There are 5 ways to turn a row about zero (a turn may also mirror it). The second row of each pair is the first, turned, with some noise. The first 25 pairs use one turn. New pairs use 2 turns, one after the other, and a turn may come again.
Some pairs, each with its turns in order after it:
[-38  -7   4  20]
[-12  32  24  12] | K325

[-13  -9 -19  16]
[16 20 13 -2] | K325

[-47  15 -13  -7]
[ 49  -5   2 -13] | K892

[-12  23  30 -19]
[-12 -21  22 -29] | K185

[-1 12  7 15]
[  3 -11 -15   5] | K892

[  4   3  23 -27]
[ 3 29 -7 20] | K465

[ 37 -22 -24   1]
[-39  -8  31   1] | K892

[-7 -8 -7  4]
[ 9 10  2 -3] | K699

[-7 25  3 -3]
[ -9  -8 -21   0] | K699

[  1 -16 -30   7]
[ 27   9  13 -13] | K325

[-16  12 -18  -2]
[-19 -18   5  11] | K465

[-7 13 14  7]
[14 -8 -2 12] | K465

[  5 -13  -7  -9]
[-7  9 14 -3] | K892

[ -5  12  -5 -49]
[-29  26  -7  31] | K465

[-13  16   0  40]
[-26 -14 -32   7] | K185

[ -2  14   3 -13]
[  5 -16   9 -10] | K185

[-10   0 -19  -1]
[ 6 -8 -1 19] | K185

[ 18 -49   7  26]
[-27  14  21  45] | K892

[-15   6 -13 -17]
[  7 -20  13  12] | K185

[-4  6  5 -9]
[-2  5  1 12] | K465

[-27   8 -17  12]
[  8  21 -29  -1] | K699

[-22  -6 -18 -33]
[-13   1  16 -40] | K325

[ 26   0   1 -19]
[  4 -28  14   0] | K699

[ -6  49  -7 -26]
[-24  12 -39 -30] | K325

[-3  5 12 -3]
[-13   0   0  -4] | K699

New pairs, each followed by its turns in order:
[ -3  17 -12  16]
[22 15 -5  0] | K699 K325

[-39   6 -46  -1]
[-10  15 -35  45] | K325 K465

[ -1 -22  10  -5]
[-19   8 -13   6] | K185 K325

[ 15 -31  -1   8]
[  4 -20   6  26] | K325 K325

[ 12   4 -13  36]
[-12  24  28  -6] | K465 K892

[  8 -19 -33   1]
[ -5   3  -8 -38] | K465 K699

[  3  39 -16  32]
[ 23 -22 -30  26] | K325 K699

[10 29 11 22]
[ 5 -4 36  9] | K892 K892

[  8  19 -11   8]
[ 1 16 22  3] | K892 K892

[ 25 -18  -3 -13]
[-10  24   4 -19] | K699 K185

[26  2 16 -1]
[-2 -4 25 20] | K325 K892

[-24   4 -27 -49]
[-16 -56  11 -25] | K892 K699

[-19  23  -6 -13]
[ 4 19 14 21] | K465 K325

[ 27 -19   3   5]
[-13  24 -18  -5] | K892 K699

[ 10  23 -21  -5]
[  8   3  16 -27] | K892 K699

[-30  49  -2 -11]
[ 18 -18  46 -22] | K699 K892

[ 14 -49 -20   1]
[-24 -18  48   7] | K325 K699

[  2  -4  14 -49]
[-24   2 -32 -32] | K892 K325

[-10  -1  17  -8]
[ -3 -12  17   3] | K699 K185

[  6  -1  40 -33]
[34 22 25 21] | K325 K892

[  5 -17   2 -12]
[-6 17  0  8] | K325 K892

[  7  41  -7 -12]
[-13  33   3 -27] | K185 K465

[-30  -4  17  -4]
[  7 -25  -5  24] | K892 K699

[  0  38 -16  18]
[-16  24  18 -32] | K892 K465

[ 18 -46  -1  -2]
[-17  39   0 -19] | K325 K185

[ -2  -8 -10 -15]
[-15   8   0 -12] | K699 K892

[18 -8  0 -9]
[10  5 20 -3] | K325 K699

[-7  5 11 -1]
[11 -2  2 -5] | K699 K892

[  0  11 -17 -17]
[-23   7   3  11] | K185 K892

[38 -2 -3 15]
[ -3  -2 -12 -37] | K325 K465

[-2 -9 -9  7]
[-11   5  10   5] | K892 K699

[ -6  14  -3 -10]
[-9 11  7  8] | K185 K892

[ 9 -5 -7 38]
[ 11 -21 -17  29] | K185 K185

[11 -1 14 -7]
[ -1   1  14 -12] | K325 K465

[ 17  16 -14 -31]
[ 34 -23   8  -4] | K465 K892

[17 13 37  8]
[ 15 -18  22  27] | K325 K892

[  3  15  48 -19]
[ -5 -20  48  -6] | K325 K465

[ -2  23 -15  -4]
[ -5  12   2 -23] | K185 K465

[-49  -4  49 -12]
[-35 -17 -47  36] | K465 K892

[  0 -38   7  23]
[-38 -13 -14  14] | K699 K699

[-10  18 -38 -13]
[-28   5 -20 -28] | K699 K465

[ 21 -14 -19   7]
[19 18 -9 14] | K892 K892

[  3   5  10 -32]
[ -5   3 -29  20] | K465 K699

[ 26 -16 -38  23]
[-26   0  36  29] | K892 K325

[  7 -15   3   3]
[ 13   6   2 -10] | K325 K465

[  6 -18  -1 -39]
[-32 -23  11   7] | K185 K699

[ 23   7 -49   1]
[ 32  25 -39   1] | K185 K185

[-8  5 10 -6]
[ -4 -10  -5  10] | K465 K892

